Every row belongs to one group in each of 4 separate groupings. Each group adds its own fixed numbers to the row, and there is some noise. The rows also spread widely along 12 directions, which tell nothing about the answers.
Known rows, each followed by its group in each grouping:
[ -3 -15 -10   4  10 -19  18 -11   6  18   4 -12  14  21  17 -40 -12  11
  16  -4 -36   1  12 -15 -19 -17  -8   4   3 -15] | (2) R E z796
[-14  -3   7  -2   8   1  18   3  -1 -21   2 -20   4  19  -3 -33  -7  -2
  20 -34   8   2  23  -1   1  -6 -22   3  29 -17] | (0) G P z878
[ 13 -12  -3  -4 -15 -33  -8  -5  29  13 -11   1  -5  16  14 -17  16  -5
   3 -26 -10  -9   0  11  19  -6  -7  -2  -8   4] | (1) Z A z399
[ -9  18   4 -24  -1  -4  -9  -5  28   4  13  16   7 -12   5   6  13  -5
   1 -26  17  -4  35  20 -12   3  14  17  -7   9] | (0) G P z858
[  1  22 -10  -4  -1 -11 -16 -18  23   2 -17   7  10   0   3 -15   0  -4
   2 -39  -2  13  15  21  25  -6   8  22   3 -14] | (2) M N z878
[  7  -2   3  -7  -2  25  29 -16  11   4  -6 -12  46   4 -13  23  33  20
 -10 -10  10  -3   5  53   0  36  -7  11  -6   2] | (1) M A z358
[  1  -2  -9   9  -3   9   1   5   1  -3  -6 -13  12   5  -6  -9   0  16
 -13  -2   9   4 -17  23  14   0   2  10  -7  -8] | (2) Z N z796
[ -3  -5  -2   6   9  -3  -5  -6   2  -1   2 -10   6   7   1 -25 -14  16
  -1  22 -14   8  -2  -4  -7 -18   3   5  -8 -16] | (0) R E z539
[ 12   1  -3 -12  -6   5  12  -1  27   8  20   1   3  15   8  -7   0 -12
  14 -35  15 -10  15   4 -17  13  -4   7  -7  10] | (2) Z E z358
[ 40   0   5  -2  -2 -14 -11 -45  21  21  -7  25  24  11   1  -1  25  11
   9  -3   5 -19  22   5 -14   6  -3 -14  -7  17] | (0) G N z858
[  9 -21  21   7  15  20  -1 -18  -2 -28 -12 -13  10  24 -17 -32  -2  -2
   9  -8  40 -10   5 -10  -1   8 -24 -28  22  12] | (1) G E z399
[-16  14 -12 -13   6  -3 -37  13  13   2  16  15 -11 -29   1 -10 -17   7
 -26  22   4  14   4   6  -8 -23  34  25 -26   3] | (2) Z E z539
[ -7 -20  -7   3  -6  -4   0  29  -2  -8   2   2  -8 -17   3   3  34   1
 -25 -11  42 -16  -3  27  -9  13  21  -5  -1  42] | (2) R N z796
[ -5 -24  14  -5  23  11  20 -28   3   9  -7 -18  35  11  -3 -20   1  14
 -14  16 -10 -10   6  -1 -15  12  -4  -6  -6   5] | (0) G N z796
[ -1  -5  13 -15  -3   9  -5  24   5  -7  20  -6  -5   0  -4   6  -2  15
  -4  20   8   5  -1   7 -12  -8  -1   8 -21 -11] | (2) Z E z858
[ 19 -35  -2  13  -6  -4  10   6 -16 -18   9  -7 -21  14  17  -8  -3 -12
  17   9 -17  12  -2 -12 -18  -2 -16 -16  10   5] | (0) G P z539
[-14 -26   2  -4  14   3  28   6  -1   7  12 -24   7   7  11 -17  -7   4
 -13   9 -21  -3   0   0 -14   4   2   8  -8   0] | (0) Z N z539
[ 23  -4 -21   1   1   0  13 -15  -2   9  10   5  11  -8 -15 -15  19  23
 -11  13  18 -17  10  12 -21   8   8  -4   5  25] | (0) M P z539
[  3 -16  12   3 -11 -12   1  10  10 -10 -12  -1   4  14  15   3  25   2
  11 -22   9  -3  11  25  14   0 -17  -3   6  -8] | (1) Z P z858
[ -5 -23   9   6  -3 -18   5   9   0 -12 -17 -13  -1  19  22  -5   3   1
  17  -9 -35  19   3  14  17 -14 -22  10   2 -32] | (1) Z E z539
[ 12 -15  37 -28   8  13 -35 -29  29 -12 -15  13   2   5  -4  -4  -1 -16
  -6   2  23   4  19 -14   4  10  -2 -17 -16  10] | (2) G P z539
[ -2  -8  -2  -6  16  -9   8 -15  -8  -6  -6   6   9  -8   6 -21  10  -3
   2 -16  -3   1  34   1 -15   0   0   2  26  14] | (1) M N z858
[  2  -3 -13   0  -6  -3  13  -1   4   2   0 -14   5  10  -4 -11 -10  13
   8  -3 -27  14  -9  16   8  -7  -5  20  -1 -23] | (1) G N z539
[ 14  12 -14  14  -9   0  -9 -17   6 -17 -13   4   6  11   8 -13   0  -7
  17 -34   6  17   8  17  22  -2  -7   5  16 -14] | (2) M P z858
[  8 -13   0  21   8  -4  -2 -15   0   2   2  -4  18  24   7 -26  -4  14
  17   7  -3  -3   7  -5 -14 -12 -17 -12   6 -12] | (2) G E z399
[  3 -13  10  -8  16   8  -1 -15   1  -4  -1  -6   8   6  -6 -24  -7   4
  -8   7   5  -4  11 -10  -8  -1  -1  -5   2   5] | (0) Z N z539
[ -4  -9 -10  -4   9   1  26 -16   9   6  10   1  15   4  20 -12   2 -22
   4 -43  -4  -3  23   5 -19  24   8   9   8  27] | (2) G N z858
[ 33  -8  -5   9  -3  33  -6   2 -27 -37  11   1 -12  -7 -16  11 -11  -3
  -3  25  18  24 -14   1 -21  11  -4 -10   4  16] | (0) Z E z358
[ 51 -15 -18  -9  -7   3   3 -28  -8 -14 -10  13 -15  -4  -7  -3  -7 -22
  -4  -6 -18  30  -8  -9  -5  25   1  -4   2  34] | (2) Z E z358
[ 10  -3  15 -19  -2  -6   4 -11   4  -4 -13  -7  16   9 -18  -2  24  26
   3  -2  -4   7  14  19   5   3 -16   0   3 -18] | (0) R A z399
[-27 -22  14 -11   6 -15  15  26  -8 -24  -8 -30 -17  10   0 -28  -6  -6
   2 -24 -10  14   6   4  19 -10 -12   9  21 -16] | (0) G N z399
[ -2   9   4   3   7 -22 -15 -23  34  17   2  12  17  19  23 -32   2   0
  15 -24   9 -23  30  -4  -7 -19  -1  -1  -3   0] | (0) Z E z858
[ -1 -30  -4   7   0 -12  14   4   8  -9  -9  -7  -8  10  22 -13  11 -22
   0 -31   2  -5   0  11   6  13  -2  -1   6  25] | (1) Z E z539

New rows, each followed by its group in each grouping:
[ 27  11 -21  17  -6   9 -11 -12 -13 -19  -3  12   1  -1  -5   2  -1   3
  11 -12   4  27  -1  16  -1   1  -6   8  12  -4] | (2) Z E z399
[ -3   3 -33  11  10  13  20   3 -16  -5  22  -8   8 -10 -11 -34 -20  12
  -9   7   5   3   0   1 -29  -3   9  15  16  14] | (1) Z E z358
[ 19  -6 -22  11   1  10  26  -4 -10  -1  22  -4   7   4 -11 -21   2   4
   9 -10  16 -14   4   0 -34  11  -4  -3  19  25] | (1) G N z878
[  1  -6   1   9 -13  -4   9  32   9   2  19 -25  -2  21  -8 -13   2  31
   7  19  17 -18 -15  17  -1 -20 -11   0 -10 -21] | (0) M E z358
[ 18 -16  -7   9  -9  -9  -5  -7  -8 -14 -12   1  -8   7  12   2  -3  -9
  15  -6 -29  26  -6   7   7  -3 -10   3   6  -9] | (1) G N z539
[ -1  -6   3  -5  10  10  -2  -4  -7 -17  -6  -7   2  -4  -3  -7  -4  -2
  -4  -7  -4  23   8   7   2   4  -2   6  11  -8] | (2) M N z399
[  4 -22   9 -13   2 -12  -8  28  -4  -4  12  -6 -22  -3 -17 -27  10  18
 -11  19  27 -14   3 -14 -17 -14   4 -17   3  15] | (2) R N z399
[  2   2   4 -14  16  20  14 -27  13   9  -1  -3  35  -1  -9  -6   3  11
  -5  -6  -3   2  16  12 -19  19   3  12  -5  -1] | (1) R N z878
[ 13 -21  -4   6   4  -6   8  -2  -2   3   5   0   8   3   0  -8  17  17
  -1  19   3 -12   8   8 -22  -1  -4  -6   1  12] | (1) M E z539
[ -6  -2  10   2  -4  -8 -25  28  -2 -16  12   4 -17  -1   9   2   2  11
  13  13   9   7  14   5  -9 -31  -7   6  -3 -22] | (0) Z E z539
[ 12  -8 -13  -7   1  19  25   0   0  -1  42 -20 -12  12   0 -19 -23 -10
  13   6 -11   0   3 -24 -39   1  -3  -1   0   4] | (0) M A z539
[ -5 -13  -1   6   2   8  21   7  14   1   6 -21  12  18  -1 -22   6   4
   0 -21  21 -19  -7  13  -3  10  -3  -2   0   5] | (1) R N z878
[-14 -12   0 -12   9   2  -1  -6   4   3  11   1   9  -8  12  -6  -3  -6
 -11   4 -18  11  15   1 -18   4  12   9 -10   8] | (2) G A z539
[ -7 -28  -2   8  11  12  -3  11 -29 -39 -13  -9 -16 -12   4 -13  -5 -20
 -16  -5   8  27  -6   0   3  12  11  -7  19  21] | (2) R N z539
[ -2   6  -5 -16   4   4  -2  -3   9  -2   6   6   5  -9  -7  -4   5   8
  -3  -8   8   8  15  12 -12   3  13  16  -5   4] | (2) R E z539
[ 10 -15  26 -31  -1  10 -17   7  11  -3   2   9   4 -15  -9  30  30  11
 -25  21  16   3  10  19 -11  17   4  -4 -28  14] | (2) Z A z399
[  7 -25 -12  14   2  -7  27   2 -19 -17 -11 -22  -1  18  -2 -26  -4   8
  10  -7 -20  13  -8   6   8  -2 -20   3  21  -8] | (1) Z E z539
[  6   8  -7   1   0  17 -15   5  13  10  25  10  14 -12   7  19  -5  18
 -15  35  -1   7  -7  17 -24  -3  20  17 -41  -2] | (2) Z E z858
[ -7 -15  24   3  -4  -5 -10  -7  23  -8 -24 -10  14  21  13   2  15   3
   3 -12   4   1   0  27  31   2 -12  -3 -12 -20] | (0) G P z539
[  8  -6 -13   5  -7   4  14  -1  -2  -6  11  -6   5  10  -5 -13   7   3
   6 -17  14  -6   4  11  -9   9  -4  -1  10  10] | (2) G A z539
[ 21 -28  -6  21  -2  19  23  -4  -9 -16  -2 -41  -8  35  -8 -31 -29   1
   4  15 -12  10 -46 -14  12   4 -13 -15  -4 -11] | (0) R N z539
[  3 -12  -3  10   8   4  -3 -12  -7  -7   2  -4  11   6   9 -16  -5   1
   1   7 -13  10   7  -2 -13  -5 -10  -4   7  -4] | (1) Z A z399
[ 33 -31   8 -39   3 -27   9  -8 -13   1 -10  10 -12  -7 -23 -20  21  21
  -8  18 -21   4  29 -16 -15   0 -12  -8  14  15] | (2) Z P z539
[ 25  -1   0   3 -13   8 -10 -12  26  10   4  -7   9  20  -1   0  -2  10
   1  10  -5   0 -21  11   7  -2  -8  -2 -29 -14] | (1) Z A z399
[ 17 -12   9  13  17  13 -13 -26   6   1  -7  -5  26  17 -12 -29  -6  22
 -10  28  17  -9  -6  -7  -5  -3  -8 -18 -10   0] | (2) Z E z399
[ 19  -5  -1  -7   6 -16 -12 -29   1  -4 -15  13   4   9  -6 -39   0   9
  15 -11  -5   9  31 -17  -3 -15 -11  -9  24  -7] | (2) R P z539
[ -5 -25  28 -16   5  24   4  15 -11 -27   8 -13  -3   6   4  14   2  -7
   2   5   1  20  13   0 -12   9 -17  -4  -1 -10] | (2) Z A z539
[ -4  -8 -14  22   1 -18  21  -4  17  25  -2 -14  28  24   8 -32  17  26
   7 -18   1 -25  -1  24   1  -7  -6   2   5 -10] | (1) R N z399
[  0  -2  -6  -4  -9  22  11  15  20  -5  16 -23   0   6 -12  -2  -9   3
 -13  -5  14   6 -27  22  10  15   5  12 -22  -4] | (2) G P z399
[  7  -6 -12   8   6   2   7 -12  -1   5   5   8  22  -4   9  -1  17  12
   0  -4  -3   9  17  19 -22  11   2   3   5   5] | (2) R P z399
[-25 -12   1   4   0  11  25  42 -21 -38  19 -16 -17   7  22   7   1 -21
  34 -47   3  27  24  15 -15   2 -16  18  30 -17] | (2) R E z539
[ 14  -2  -7   9  -3   8  -6  -7   7  -7   0   0  -1   5   4 -11  -7 -11
  -5 -12  13   3  -7   6   1   5   5  -2  -2  13] | (0) Z N z358
[ 21 -17 -19   3  -7 -10  16   3   2  15  22   5  -4   3  16   0   8   0
   9  -2 -17  -5   5   3 -30   2  -1   5  -4  13] | (1) Z N z539
[ 11  -2   5  -2  13   6  -5 -22   5   6  -3  12  24   0   3  -6  11   5
  -1  -9   5  -2  24   5 -15   8  -2   0   1   6] | (2) Z N z878
[-15 -14  -3  21  13   0  -8   1 -15 -26 -12 -12   0   6  17 -25 -20  -5
   9   0 -21  32  -2  -1   4 -18  -7   3  17 -22] | (1) R E z399
[-14 -10  20  -7  13  -2 -21 -10   8  -9 -20   3  18  -2  13   2   1   7
  -5  12 -18  20  16  13   7 -11  -5  11  -9 -22] | (1) Z E z539
[-14  -4  27   1   3  15  -8   5  21  -9   0 -13  18  25   6  -6  -5  10
  19  -4  15   1   9  11  -1 -12 -19   0  -6 -34] | (1) R E z358
[ -4 -10   7  -6  14  19  19 -14   5   6   2 -17  31   8 -11  -6  -1  18
  -8  10  -8   1   0  17 -11  13  -6   8  -7 -10] | (1) G N z399
[ -2  -2 -18   8  10 -21   3 -12   0  18   1   7  16 -10  14 -12  13  15
  -6   2 -26   5  17  15 -19  -7  13  11   2   3] | (0) R N z399
[  1 -26  12 -26  16 -12  19 -17  -6  -4 -26 -14   7  -5  -9 -10  13   6
 -20   5 -32  14  12   8   9  13   1   8   5   4] | (0) M N z539
